The same things were measured in two ways. Each way mixes the same 12 hidden numbers, adds some noise and spreads widely along 6 directions of its own, which tell nothing about the thing.
In the rows, zero is written as 128.
Some things both ways: the first way, then the second way.
[122 129 158 146 161 144 184 163  86 130 123  96 184 106 161 111 123  93
 169 178  97  95 183 153 158]
[127 158 114 100 135 101  86  90 142  71  92 124 158 152 130 155  85 119
 160  79 139 125 181  73 146 127 123]

[125 100 129 157 102 102  96 127 143 141 110 186 123 134  87 106 146 106
  90 130 123 142  97 104 151]
[175 132  93 170 149  78 134  95 142  66  83 146 151 148 130 150  96 164
  80 123 172 112 152  79 163  69 144]

[102  66  95  79 112  99 147  74 151 138 107 136 137 114 114 129  86 113
 107 116 208 141 129 157 152]
[152  58 144 156  99 141 143 142 137 106 110 162 172 108 106 115  93 149
 119 159 102 173  92 177 111 134 113]

[124 118 100  97 173 145 201 115 102 153  81  71 139 131 179 180 106 112
 173 160 129 120 168 133 113]
[193 148 118 144 101  98 140  54 185  67  91 139 177 115  96 192  77 164
 147 150 170 112 146 137 119 105 138]

[120 150 126  95 104 133 144 156 165  81 163 162 109  97  78 174  78 184
 101 116 151  66  82 211  92]
[ 97 177 177 193 112  87 122 140  90 103 188  67 103 143 120 168 128  78
  99 160 150 101 155 172 143 151  81]

[114 154 152 130 118 100 105 105 145  97 100 115 152 136 117 122 117 152
 119 145 196 138 120 211 166]
[172 172  54 120 133 117 129 129 184 156  93  98  99 112 117 127 141 163
 110 127 183  64 162  46 124 111 112]

[154 164 128 125 194 125 165  92 127 126 141  59 169 120 157 141  70 130
 167 124 156 113  89 103  95]
[125 134 137 115 127 134 113 124 121 136  95 124 128 130 156 114 128 139
 133 142 178  89 130 132 118 157  91]

[ 90 158 131 155  83 122  93 137 171 100 176 119 103 140  80 122 152 147
 126 116  91 158 137 203 110]
[ 84  94  77 119  39 116 102  95 158  90 126 121 155 108 131 150 106 164
 132 109 168 129 137  83  98 130  91]

[159 139 113 130 120 127 107 149 117 121 131 140 128 115  91 174 115 142
 124 124 104 124 103 182  87]
[103 101 150 114 110 118 141 142 140 115 154 152 147 133  98 142 130 120
 168 130 134 170 148 148 113 151 109]

[125 130 142  97 150  95 104  89 162 114 127 117 139 121 141 110 112 129
 114 105 182 135  59  73 140]
[110 137 128 116 114 112 104 119  64 126 145 103 140 138 143 127  94 117
 135 149 103 155 133 131 112 123 112]

[144 173 134 118 116  83  69 108 147  91 171  76 103 124  88 172  80 144
 143  88 118 145  83 169 117]
[ 84 121 118 104 112 116 101 100 120 114 118 147 112 144 126 160 116 145
 160 118 134 184 117 130 106 158 100]

[123 137 164 184 150 121 154 137 152 154  98  89 141 158 122 105 197 122
 155 182 118 164 147 127 146]
[145 137 132  84 121 133 150  65 138 132 107 114 155 130 150 128 140 148
 141 129 178  86 132  85 100 124 166]

[153 141 142 115 137 107  73  85 141 139 115  76 130 145  86 119  92 143
 125 106 164 161  96 160 147]
[138 134 146 129 142 164 144 139 123 140  55 147 119 110 130  82 141 136
 133 138 156 104 130 114 112 145 137]

[ 89 130 150 133 127 124 109 118 129 101 151 140 134 138 140  66 137 125
 120 116 137 136 149 130 153]
[162 167 162 197 122 128 142 145 111 108 109 110 121 111 132 106 117 104
  69 180 142 101 138 166 137 103 118]

[130 154 112  98 127 163 131 133 131 116  85 122  97 121 118 193 116 189
 104 126 164 110 119 245  67]
[163 158 168 132 165 126 150 132  95 129 145  81 127 139 118 115 141  92
 102 148 104 121 138 107 136 111 180]

[143 104 131 125 210 124 189 160 105 128  94 124 163 131 188 109 140  99
 155 157 141 111 123  70 132]
[156 156 174 149 133 116 159 126 105 125 119 136 126 122 148 116 140 114
 113 176 177 102 157 157 131  97 137]

[150 164 100 126 111 157 134  82 163 183 112 137  80 152  84 172 161 186
 125 141  86 120 135 110  83]
[110 143 112  90 111 116  87  68  83 101 125  91 166 181 128 136  75 131
 170 108  79 155 123  76  99 170 143]

[122 132 172 126  85  64  83 108 134  70 182 141 173 125  69 106 151 161
 127 131 150 144 105 127 155]
[169 206  95 137 169  82 100  92 148  93  85 118 142 133 179 110 105 117
  46 141 168  82 153 127 135 113 111]

[ 81 102 131 158 131 138 146 146 135 109 126  97  64 171 156 109 123 104
 119 124 146 142 158 133 129]
[ 36 131 129 155  71 117 108 120 114 102 133 118  99 127  63 128 136 109
 117 127 162 143 109 141  93 136 134]

[158 145 139 159 116 119  90 127 102 141 106 184  88 105 116 171 140 126
  95 116  85 115  85  69  98]
[102 111 112 116 153 122 164 138 151 226 143 127  77 136 103 131 168 125
 134  89 141 123 108  98 117 131 129]

[115 169 121 196 124 132 127 215 112 135 154 135 116 124 116 146 148 115
 144 119  17 142 158 150  97]
[ 81  91 167 111 119 156 180 129 139 166 156 139  96  95 119 173 185 122
 160 113 148 165 117 133 113 129 125]

[ 98 108 113 130 125 130 168 115 173 161 114  74 102 157 151 112 124 102
 149 145 146 145 176 134 176]
[104 122 145 119  77 161 119  82 122 114 126 118 126 142  89 172 106 142
 180 132 104 182  97 141  90 160 126]

[141 169 147 112 175 138 119 116 169 134  93  58  78 134 194 145 153 124
 143 133 149 136 116 148 141]
[194 166 138 203 111 131 193 105 177 176  94 138  84  97 128 153 149 151
  97 173 205  67 123 159 126  88 118]

[115 162 114 118 109 152 128 148  73 109 144 179 139 113 120 167 164 175
 136 137  53 111 187 175  77]
[156 122  80 103 109 140 147 122 184 168 112 126 148  92 133 126 116 139
 135 105 123 120 148  83 108 108 112]

[149  69  96 112 161 138 209 101 133 200  86 130 141 122 138 135 107  88
 140 157 142 104 136  61 140]
[109 120 128 102 132 121  98 106 101 103  97 118 143 168 143 115 104 127
 148  88 111 143 133  71 129 150 139]

[139 172 127 116 104 142  77 122 133  91 154 141 133 133  93 131 113 186
 109 114 137 109 104 195 103]
[137 120 142 149 151 137 140 144 114 124 105 166 157 136 114 111  98 123
 126 152 111 163 131 176 127 131  96]

[100 125 120 149 141 138 184 179 140 139  81 156 146 135 137 131 149 151
 116 154 158 120 154 173 129]
[118 135 107 119 147  96 110 138 106  91 126  99 135 114 108 130 119 122
 100 129 138 126 153  84 134 106 135]

[138 135 157 129 101 120  75 126 120 104 125 152  86 117 128 145 153 108
 108 136 101 111 103 117 137]
[124 236 102 155 165  75 129 115 132 152 147  77  58 168 146 125 157  73
  73  85 133 101 173  54 151 102 152]

[109 145 150 125 125 126 145 116 170 145  98 115 132 132 131 112 163 161
 126 152 173 137 156 176 166]
[151 160 104 139  97 110  99 121 137  99 119  83 140 120 103 141  93 134
 123 154 138 102 149 112 116 137 105]

[151 126 103 113 125 142 151 173 123 123 123 126 137 152  92 172 148 196
 129 133 144 134 136 173  72]
[125 155 139 123 127 124 124 116 142  84 104 139 161 103 102 117 117 116
 113 160 169 117 151 163 104 127 125]

Other things, the second way, with their names:
Q_910: [130 132 161 138 176 124 144 126  70 142 142 120 150 185 134  95 109  95
 116 126  62 162 114 129 129 154 150]
Q_58: [ 99 154 101  91 190 131 125  73  90 132  73 149 131 152 164 124 121 131
 104  81 152 130 142  60 142  72 150]
Q_479: [180  95 133 140 160 130 163 101 144 134  69 172 155 128 156 144 104 153
 131 103 147 122 135 108 158  78 130]
Q_559: [118 136 180 187 165  73 161 133 111  89 126 181 175 132 124 102 108  75
  93 145 124 158 153 206 130 126 134]
Q_10: [106 138 160 157 127 131 125 165  85 128 128 115 112 116 121 103 129  96
 109 155 114 143 131 155 121 137 112]
Q_256: [100 120 162 134 119 112 113 101  93  85 130 159 139 153  86 160  89 114
 154 137  93 219 113 182 116 122 133]
Q_469: [174 148 146 114 125 136 151 115 139 165 136  77 103 130 111 140 154 141
 137 160 165  80 118 110 114 132 149]
Q_113: [132 116 136 126 124 152 127 139 158 140  85 153 119 129 110 113 122 128
 140 117 140 136 118 139 122 135 111]
Q_470: [ 82 187 128 105 129 116 117 108  81 111 146 113 133 154 108 134 114  97
 171 127  99 172 177 103 104 146 130]
Q_974: [123 129 148 107 137 135 110 109 103  91  97 126 140 158 115 110 117 121
 134 117 125 146 131  96 126 123 166]
Q_847: [ 91 133 122 142 102 130 125 132 105 135 117 120  93 123 136 105 142 116
 101 113 130 146 125  93 114 112 140]
Q_413: [127 134 191 198 219 132 216 171 129 207  94 196 109  64 143  86 161  71
  60 158 141 126 105 252 124 124 104]
Q_511: [114 128 102 131 140 104 121 134 133 115 123 127 136 138 130 101 120 106
  89  94  95 157 137  85 128 118 141]
Q_2: [156 158 108 132 142 122 113 139 135  80 107 124 126 134  87 141 112 135
 120 146 121 159 158 108 135 110 126]
Q_814: [117  94 181 165 121 184 177  84  75 167 104 153 114 159 179 142 133 149
 141 125 107 166  74 138 125 132 122]
Q_591: [157 147 187 182 136 150 193 143 170 211 127 131  84  91 141 121 169  91
  90 157 158  87 102 209 117 136 104]
Q_648: [175 119 162 110 137 128 160  77 109 142 171  96 124 157 131 194 124 136
 153 138  85 178 101 115 130 106 168]
Q_403: [ 63 104 106  86 155 137  92 143 112 121  80 146 140 104 126  77 116 102
 106  88 102 170 111 113 101 149 123]
Q_585: [171 134 128 153 139 111 136  96 124  79  83 162 164 118  92 161  79 169
 128 188 164 136 128 176 124 105 113]
Q_649: [139 146  96  85 111 168 104 123 137 168  96  82 109 125 127 106 123 135
 139 108 119  99 125  54 110 131 128]
Q_984: [141 115 122 131 126 121 115 163 159 114 111 145 117  88 130 154 125 139
 122 138 163 138 152 148 139 117  67]
Q_797: [146 157 104 153  52 121 152  86 165  97 106 155 135 143 115 147 120 167
 166 139 179 128 177  84 109  99 134]
Q_16: [172 146 142 133 119 166 160 125 146 165 124  83  89 109 123 151 162 148
 123 161 156  94 115 112 118 127 126]
Q_304: [131 179  72  96 141 146 137 108 149 182 100 111  82 128 147 140 154 148
 149  95 150 111 164  32 118 113 117]
Q_203: [114 158 135 116 142 133 141  91 138 155 123 110 114 132 126 165 127 102
 151  91 124 128 142 104 127 122 130]
Q_57: [138 140 108 121 118 105 115 111 137  92 119 102 130 144 132 139 127 136
 117 110 152 115 156  61 137 110 141]
Q_702: [ 77 111 179 133 126 133 115 136  56 108 141 125 141 115 102 145  93  84
 144 141  78 194 118 183 119 126 114]
Q_897: [148 129 144 146  61 147 168 138 184 137 138 141 121  71 119 146 153 132
 131 167 177 118 152 160 104 104 102]
Q_617: [117  82 165 137 108 181 134 167  87 170 131  80  95 106 153 110 146 114
 114 122  84 141  88 107 126 146 116]
Q_868: [195  87 168 124 112 195 194  71  97 171  85 146 145 137 160 140 124 186
 174 155 124 136  89 106 117  91 169]
Q_994: [122 139 123 179 137 108 152 114 107 142 118 125 101 125  98 160 119 139
 118 145 132 142 109 137 122 124 121]
Q_512: [123  96 149 144 127 100 143  75 119 138 118 135 128 136 129 172 111 148
 134 129 148 136  80 155 115 146 132]
Q_875: [111 107 168 114 136 110 126 115 132  95 147 127 143 133 106 165 122 106
 138 113 134 159 129 152 135 126 130]
Q_133: [157 165 123 136 151 130 133 155 126 155 143  81  81 143  76 137 139 117
 124 142 104 134 128 105 131 133 135]
Q_567: [108 133 189 189 113 111 154 108  95  92 135 166 144 146 119 128 109  98
 118 161 107 188 111 215 111 149 132]
Q_627: [165 199 113  64 173 126 113 123 139 170 143  65 115 153 102 135 129 103
 160 127 113 100 161  84 119 147 132]
Q_669: [137 119 143 187 100 115 132 137 166  97 105 142 117  88  73 161 110 129
 101 156 165 130 116 189 126 106 105]
Q_893: [135 149 135 135 169 140 151 115 138 160 102 138 112 134 117 142 129 119
 128 115 134 130 125 133 131 121 118]
Q_73: [139  81 120 139 127 159 155 158 117 176  88 160 113 108 134  90 135 159
 120 141 127 148 101 122 117 115 115]
Q_931: [168 111 166 134 134 157 149 156 116 130 114 137 124 125 115 133 128 135
 153 154 119 151 136 136 140 114 122]
Q_858: [127 152 147 155 214 100 135 131  76  98  94 146 138 159 111 104 105  94
  87 117  98 162 141 122 156  97 165]
Q_965: [138  89 195 141 133 155 170 131 146 123 120 169 156  80 115 155 128 125
 138 173 148 157 107 236 112 138  95]
Q_207: [ 85 138 172 144 124 150 134  76  73 114  86 163 109 182 138 117 128 124
 137 115 130 173 101 126 119 125 164]
Q_283: [162 114 144 177 144 142 182 136 150 177 112 133 111 103 136 149 144 147
 101 155 167  90 109 159 135 129  86]
Q_498: [163 131 149 131 121 141 129 154 116 121 120 116 141 112 137 130 116 129
 137 167 140 116 160 138 135 121  91]
Q_896: [164 146 139 166 164  88 128 109 157  51  77 142 182 114 128 126  90 103
  65 119 151 104 156 136 157  95 141]
Q_318: [167  98 131 118 150 157 189 152 169 229 122 146  92 100 101 119 171 158
 128 160 168 106  89 155 107 121 120]
Q_834: [107 154  93  96  94 117  82  94 153  80 128  76 149 134  56 191  84 130
 178 103 141 118 163  80 118 144 106]
Q_772: [153 142 150 138  97 161 180 105 158 168 119 135  81 128 150 130 185 145
 119 140 181 112 121 107 116  91 155]
Q_465: [110 159  94 110 170 106 129  93 153 117  73 164 138 129  90 116 118 130
 111 110 169 125 136 115 110 114 149]
Q_711: [ 80 144 127  80 108 135 117  96 117 152 150 113 113 151 136 140 136  99
 160  78 103 171 141  81 112 121 142]
Q_286: [105 144 111 107 127 115 120 109  67 125 162  88 141 141  91 158 103 135
 153 159 108 153 136 110 102 126 123]
Q_555: [180 159 134 189 126 141 175  97 183 159  81 140 110 102 126 156 125 143
 102 147 176  83 118 163 128 110 102]
Q_993: [118 124  97  75  82 153 107 108 186 134 108 121 110 122 126 137 140 140
 154  79 137 143 133  61 109 123 130]
Q_69: [113 147 100 145 149 107 117 127 148 122 100 151 130 145 119 108 118 128
  93 127 148 129 123 141 114 160  93]
Q_668: [144  91  75 109 134 175 160 142 204 212  46 156  85  92 113 106 168 187
 128  93 201  72 107  62 117 109 115]
Q_418: [ 84  82 136 150 108 108 136 150 119 123 129 181 157 119 116  96 111 119
 124 138 122 178 121 178 102 147  98]
Q_20: [124 159 109  99 102 132 125 107 151 156 183  83 108 153 112 193 132 130
 178 121 127 142 153  97 118 146  87]
Q_883: [116 107 158 151 164  89 128 125 148  84 131 146 162 126 114 137 105  83
  83 104  94 175 111 177 133 145 130]
Q_54: [157 113  97 113 119 124 112 119 154 117 129 123 171 145  84 149  76 145
 150 133 106 146 130 129 122 132  96]
Q_219: [141 128 126 118  87 148 118 109 185 121 119 100 107 113  55 184 121 146
 163 132 149 128 109 132 108 144 117]
Q_654: [ 98 138 120 129 132 121 104 105  94 113  84 156 128 138 105 122  92 137
 134 148 137 161 112 157 103 135 112]
Q_519: [137 155 161 121  83 157 109 144  93 118 132  85 142 136 154  92 111  88
 147 136  91 126 169 100 122 135 124]
Q_719: [ 79  82  85  50  85 141 121  84 108 175 144 136 130 168 143 142 121 167
 218  79  95 195 116  44  87 154 126]
Q_66: [138 125 115 126 100 138 145 108 152 103 106 153 155 117 104 146 115 150
 150 138 158 137 161 116 118 100 119]
Q_14: [119 145 155 147 128 148 133 131  72 146  99 116 108 132 123 100 123 120
 134 158 118 132 114 135 108 145 131]
Q_15: [ 86 174 157 121 112  88  84 127  49  93 189  36 106 141 108 148 113  64
 125 135  73 159 144 107 116 145 152]
Q_100: [138 126 111 147 160  99 138  39 125 101  67 182 160 131 133 168  83 176
  92 151 175 138  81 177 115 101 121]
Q_810: [119 160 178 193 145  54 151 125  98  32 131 173 170 111 122 107 122  92
  53 200 188 137 165 214 124  90 147]
Q_564: [ 91 140 175 156 170 154 149 116  84 150  84 128 107 138 145  96 145  86
  88 101 134 114 106 124 138 123 153]
Q_349: [122 155 136 151 125 108 135 146 114 127 140 114 103 151  99 128 135 118
 147 140 121 141 151 111 119 157 127]
Q_87: [137 152 158 158 109 134 128 108 125 107 123 101 138 127 121 141 108 103
 106 142 140 106 133 147 130 114 123]
Q_199: [148  97 138 152 190 126 148  79 118 127  64 163 139 122 181 140 107 142
  62 102 123 147  71 141 145 100 135]
Q_980: [156 167 113 113 122 145 143  67 148 175 107  93  97 156 164 165 137 139
 153  82 143  92 142  42 136 111 139]
Q_101: [117 125 157 143 108 111 138 115 110  99 134 125 130 136  97 120 131 116
 113 150 137 149 117 135 110 116 167]
Q_751: [151 149 118 135 153 116 113 127 133  96  84 142 141 155  96 112 100 129
 116 130 129 138 140 120 134 124 132]
Q_107: [ 70 100 167  99 159 199 149 119  59 190  65 165  96 138 173  76 159 117
 143  83 117 159  97  92 118 117 153]
Q_978: [172 117 156 158 146  76 105 105  83  48 104 147 150 187 124 148  78 154
 124 160 128 168 121 144 154 122 143]
Q_743: [ 57  87  84 134  96 138 134 155  94 192 101 172 108  94 165  92 128 157
 133 131 138 159 115 126  86 147  55]
Q_736: [114 132 141  93 108 152 105 109 134 144 131 100 110 156 137 135 131 114
 144 102 119 137 112 106 119 148 121]
Q_642: [ 92 125 121 106 161 146 147  94 159 129  79 175 140 130  79 150 115 124
 169  75 123 171 130 116 115 137 138]
Q_926: [137  97 157 127 128 138 138 103 114 116  84 174 145 141 145 134 112 154
 150 138 159 147 113 148 125 125 122]
Q_518: [197  88 213 165 159 160 186 134  98 100 109 168 167 114  96 152 106 148
 143 216 110 180  97 228 129 120 134]
Q_596: [124 130 185 143 112 159 145 105 111 115 106 133 145 133 103 141 106 102
 161 124 104 154 128 150 120 128 146]
Q_960: [108 124  98 112 137  98 110 111 119  94 108 141 154 118  84 131  92 138
 129 137 123 164 122 130  97 136 134]
Q_245: [171 170 102  82 151 134 110  93 122 130 105  88 117 150 182 125 131 137
 102 113 129 113 143  46 137  96 146]
Q_961: [122 186 109 150  81 121 153 114 158 157 147 117 111 138  83 157 120 121
 185 132 127 134 176 114  98 146 105]
Q_238: [114 123 113  60 139 178 124 118 132 187 131 103 128 157 100 107 129 118
 165  94  68 164  98  86  93 164 143]

Some of these things the first way, each followed by its name:
[136 113  89 160 117 177 176 104 123 193  93 146 126 156 161 125 173 125
 130 159 110 131 178  58 108]
Q_238
[149 120 154 162 117 110  79 109 133 142  97  90 129 164 122 111 145 107
 115 131 153 173  82  65 145]
Q_465
[ 80  75 123 151  94 115 150 122  98 123 128 190 147 129 128  95 151  87
 121 156 106 127 185 112 165]
Q_511
[138 170 152 185 112 160  70 119 135 160 116  37 120 152 147 106 126  81
 139 133  88 165 126 130 142]
Q_642
[140 170 107 116 168 144 156 141 148 127  98 101 126 158 146 162 115 187
 137 131 164 118 122 165  96]
Q_585
[118 114 114 110 128 124 107 122 147 101 121  82 159 148 131 115  81 110
 122 123 183 140  89 186 132]
Q_66
[105  81 116 105 156 122 204 134 146 184  70 136 116 113 170 136 140  99
 123 140 156 128 143  53 154]
Q_15
[112  77 128 145 128 133 195 209 141 120 115 173 160 160 122  95 144 129
 117 170 151  90 132  96 156]
Q_58
[136 105 125 121 153 125  99 117 122 118 153  89 119 142 130  98  60  85
 120  88 132 127  80  72 128]
Q_107
[103 222 108 133 145 156 116 109 145  77 125 102 120 162 147 168  76 194
 117 112 150 113  88 191  52]
Q_286
[122 109 138 128 169  72 147  91  87 102 120 145 142 113 126 131  66 100
 140 127 153 110 127 126 162]
Q_978
[139 144 149 157 142 107  58 106 132 144 124 112 160 115 137  69 112  83
 114  95 135 169  89 105 163]
Q_931
[129 114 117  86 112 152  94 112 103 119 143  99 108 122 102 149  63 125
 115  92 119 116 110 152 101]
Q_596
[134 135 128 127 125 127 101 119 165 135 107  96 142 165 125 109 132 123
 125 148 146 136  94 123 154]
Q_470
[151 148 160 155 147 146 109 132 142 154 103 109 121 125 152 112 196 102
 137 166  99 135 117 114 135]
Q_559
[ 95 100 139 109  86  88 106 119 108  92 158 124 150 125  76 124  80 142
 115  98 169 151 128 162 144]
Q_403
[142 147  99 151 160 149 164 140 123 159 128 127 142 138 170 135 175 131
 155 143  85 134 151  71  88]
Q_245
[ 70 157 160 167 113 114  89  92 165 142 159 116 122 103 133  56 121  96
 115  90 118 168 147 148 174]
Q_617
[100 122 165 106 117  64 144 110 141 103 123 125  95  92  78 175  86 138
 126 126 154 113 116 168 164]
Q_512
[ 87 150 168 123 102  94  74  84 123  75 170  90 139 120 123  98  77 106
 133 112 138 133 123 155 173]
Q_555
[ 91 141 123 133 156 108 149 116 139 113 106  91 175 141 150  99  75 123
 140 132 190 141 141 204 165]
Q_518
[101 163 140 150 104 121  88 106  84 105 151  82 109 121 127 147  79 124
 133  86 111 160 153 168 111]
Q_219
[124 104 102 123 119 165 206 121 151 172  81 194 117 139 122 138 160 155
 115 188 138  74 166 135 136]
Q_910
[152  84 103  89  99 130 162 154 124 138 142 171 104 105  80 179 128 164
 116 121 132  97 139 141  99]
Q_736
[113 167 145 143 108  97  75 102  90  80 144 160 116 133  73 142  94 152
 125 125  93 113 144 205 143]
Q_349
[144 120 169 150 167  98 137 130 189 157  99  77 143 132 145  73 155  89
 141 152 179 153 102 119 199]
Q_926
[142 123 153 122 107 113  87 101 159 154 125 112 114 109 108 117 132  91
 118 129 109 130  89  93 164]
Q_980
[117 161 144 167 145 125 110 108 118 148 133 153 111 160 123  82 154 145
 131 118  81 140 155  58 147]
Q_14
[148 155 140 135  95 137  89 149 129 127 140 154 114 124  91 143 138 161
 108 117 104 113 111 139 118]
Q_893
[137 132 118 134 147 141 124 126 182 187  87 139  88 154 114 107 183 140
 119 140 107 144 135 115 147]
Q_868
[122 166 157 184  62 135  52 127 132 148 151 133 130 132  61 104 139 150
  91 100  89 162 107 126 121]
Q_834
[108 127 105 123 171 128 159  98  80  92 144 121 147 126 181 134  84  96
 158 131 116 106 140 112  98]
Q_418
[150  97 131 109  86 125 100 178 143 130 134 163  91 117  82 151 172 138
 100 123 105 124 108 130 120]
Q_711
[ 90 116 126 103  89  91 110 114  75  69 122 197 131 116  85 153  64 163
  92 108 171 100 145 202 147]
Q_133
[ 92  94 120  87 154 108 170 166 122  74 126  83 162 120 173 129  99 101
 158 147 183 131 158 225 152]
Q_897
[144 114 113 117 101 135 110 114 123 164 123 178 113 131  86 133 156 174
 102 106 119 138 135  83 107]
Q_649
[106  92 130 117 136 107 108  98 119  74 160  70  92 166 127 107  43  77
 140 111 149 117 111 133 152]
Q_207
[126 114 110  89 127 176 191 168 110 126 107 115 138 106 125 184 115 159
 135 154 144  93 166 236  83]
Q_896
[143 170 132 169 130 127  77 124  70 120 140 146 113 130 110 139 110 145
 118  95  84 141 126 126  90]
Q_668
[142 146 135 110 173 104 134  93 138 107  77  82 134 113 180 163  86 128
 124 124 233 133  74 161 126]
Q_318
[139 146 120 137 123 141 165 112 178 137 116 102 125 151 138 138 143 152
 141 168 170 113 135 172 133]
Q_69
[100  94  99 129 117 106 108 132  71  96 167 188  98 138 108 133 105 111
 116  89  66 127 146  73 101]
Q_847
[101 137 184 123 136 109 101 129  96  74 140 119 164  87 129 100  81  92
 126 129 136 105 117 198 169]
Q_479
[111 151 149 164 159 143 120 116  95 103 127  66 127 148 161 106 106 104
 149 130 130 145 157 174 118]
Q_974
